There are 5 ways to turn a row about zero (a turn may also mirror it). The second row of each pair is the first, turned, with some noise.
Some pairs, each with its turn after it:
[  5.9 -16.2  18.8  -8.6]
[-13.0  -9.6 -12.0  18.0] -> Y

[ -3.3   9.6 -43.4 -18.1]
[ 10.9  27.7 -17.3 -32.4] -> Y

[-17.1  -0.5 -10.4 -22.6]
[-12.5  20.7   7.8 -13.2] -> J

[ 7.4 -0.7  7.5 -4.7]
[-2.4 -9.5 -8.0  1.8] -> N

[-14.3 -10.8   3.0 -16.7]
[-8.7 -7.1 18.6  7.4] -> Q

[  4.2  -8.0 -40.0  -2.9]
[-24.8  20.7  -3.2  24.0] -> J

[-14.3  -0.6  -4.5 -38.3]
[ 13.6 -21.5   7.2  31.8] -> N

[-15.0 -23.5  -4.1  -6.2]
[-11.9  22.8  -5.6  17.1] -> Y

[-4.1 43.4  2.0 14.5]
[  1.3   1.6  -2.9 -46.5] -> F

[-6.2 13.0  5.8 -0.5]
[-9.7 12.0  2.1  1.9] -> Q

[ 12.3 -15.9  -6.7  -6.7]
[-7.7  0.2 -8.5 17.5] -> F

[-26.7  -4.9   0.2  43.4]
[42.9 15.4  4.6 22.0] -> J

[ 1.3  9.2 -0.5  1.9]
[-3.0 -0.2 -4.3 -7.8] -> F

[34.9 10.0 15.1  4.6]
[-29.5 -17.1 -13.6 -17.0] -> N

[ 4.0  9.0 -4.0 18.9]
[ 10.1   8.0 -11.4 -14.8] -> Q

[-11.8   1.0  14.5  -1.3]
[-12.5  -3.1  10.0   5.4] -> Y

[ 5.1 17.4 -2.2 43.4]
[ -7.9  34.3  -3.3 -31.4] -> F

[-13.0  15.9  -4.1   3.2]
[ 1.9 17.3  5.4 -6.9] -> Q

[ -9.6 -36.3  21.5 -18.0]
[ 37.4 -21.3 -21.4   1.6] -> N

[ 19.8  -1.5 -25.5  15.5]
[ 33.5  -1.0 -11.1  -5.7] -> Q

[ 9.7 33.3 43.4  6.5]
[-35.6   5.8 -39.8  11.1] -> N

[ 12.4  30.7 -13.2  -3.2]
[-13.6 -11.5 -16.7 -24.8] -> F

[-0.1  6.8 -7.6 -4.5]
[-2.8  6.2 -4.7 -1.6] -> J

[ 2.0 -2.9 -3.5 -0.6]
[-4.3 -2.1 -0.1  3.1] -> J

[ -0.8 -26.2  -7.1 -11.0]
[ -4.5  18.2 -21.1  15.8] -> Y

New pairs, each followed by its turn:
[-31.1 -21.9  22.2  17.3]
[-24.6 -19.0  18.5 -31.0] -> Q

[ 16.2  41.9  -5.6 -18.4]
[ -4.7 -30.6 -22.2 -29.7] -> F

[  2.9   0.1 -12.1  17.3]
[ -4.7  12.5   7.9 -15.5] -> N

[ 3.8 22.2 -1.6 -7.4]
[-1.2 22.6 -3.4  7.9] -> Q

[ 24.9 -27.7 -31.7  -3.7]
[ 41.1 -25.9  -0.2  12.3] -> Q

[-14.7 -43.4  -1.4   1.1]
[ -0.1 -37.9  22.4  -9.2] -> Q

[-4.6 14.5 21.9  4.5]
[ 19.9  -0.1   0.7 -17.5] -> F

[  1.2 -14.7   7.5   4.4]
[ 3.5 -6.6 11.4  5.7] -> J

[-12.6  -6.8   3.2   2.8]
[ 7.2  6.8  8.9 -2.1] -> J

[-12.3 -11.8  -2.2  12.0]
[12.6  7.6 11.5  7.2] -> J

[12.3  5.1  2.8 -5.2]
[  2.2 -13.7  -8.5  -3.4] -> Y

[ 10.9  26.7  24.5 -12.7]
[ 23.3 -14.8 -21.2 -20.0] -> F

[-6.3 -6.6 -3.4 -1.8]
[-0.5  5.3  7.8  1.2] -> J

[-26.8  -6.1  39.5 -11.1]
[44.8 -7.8 23.9  3.9] -> F

[-15.2   0.7 -10.6 -15.3]
[ -7.2 -17.4  14.7   3.5] -> F

[  6.4  -7.2 -28.3  -6.8]
[ 14.8  16.0 -19.0  -8.1] -> Y

[ 5.8  1.1  9.2 22.0]
[ -1.8  -0.4 -14.4 -17.3] -> Q

[ 8.7  3.4 17.0 43.4]
[  9.9  40.4  -6.6 -17.3] -> F

[ 17.2 -17.1  43.4  12.0]
[ 19.0 -45.8  13.3  -4.4] -> J

[ -4.8 -29.6  23.9 -12.1]
[25.5  1.3  6.9 28.6] -> F

[-21.7 -20.2  -6.3  11.2]
[27.2 19.4  2.0 -5.8] -> N

[-1.9 17.3 43.4  2.2]
[-41.2   9.4 -17.1  -6.4] -> Q

[-13.9 -21.4  20.0 -22.2]
[ 27.0 -13.7 -19.7  14.7] -> N

[-43.4   5.9   1.9  -6.0]
[ 17.6  34.1  14.7 -20.2] -> J

[  0.5   0.4 -10.2 -17.1]
[ -4.6   7.8 -14.0 -11.4] -> Y

[-13.5 -16.3  -8.4  -0.9]
[-6.6  3.4 15.5 14.0] -> F

[ -3.6 -27.6 -23.0  20.7]
[26.1 28.1 -3.5 19.3] -> Y

[  3.6 -30.6  -2.6   2.9]
[  8.6 -31.5   5.6  -4.2] -> Q

[  2.7 -14.5 -17.3  -5.7]
[-16.5  -1.0   1.6  17.1] -> F

[-14.4  12.9  35.6   8.6]
[-38.2   9.6  -5.8 -18.3] -> Q

[  1.9   7.4 -10.8  -4.4]
[-12.3  -6.7  -2.4  -5.3] -> F

[ -0.2   0.4  -7.4 -28.0]
[-15.1   9.1 -20.5 -14.4] -> Y

[ 13.2 -11.4  19.1 -28.4]
[  4.7 -33.6 -17.6   6.0] -> N

[  1.8 -31.0   8.8  -2.8]
[ -4.9 -12.1  30.1   7.2] -> J

[20.4 -3.2 -6.5 -4.6]
[ 11.1  -7.7 -11.5  12.4] -> Q

[  4.4 -23.4  -5.1 -24.8]
[ 20.1 -27.2   7.0   0.5] -> N

[-16.2   6.0  -2.8 -13.9]
[ 4.2  1.0  2.2 21.8] -> N

[-12.7  14.9   6.8 -12.5]
[-16.9  16.3   9.1   9.5] -> Q

[ -0.8   2.4  24.5 -26.4]
[ 24.2 -23.3  -7.2   5.0] -> F

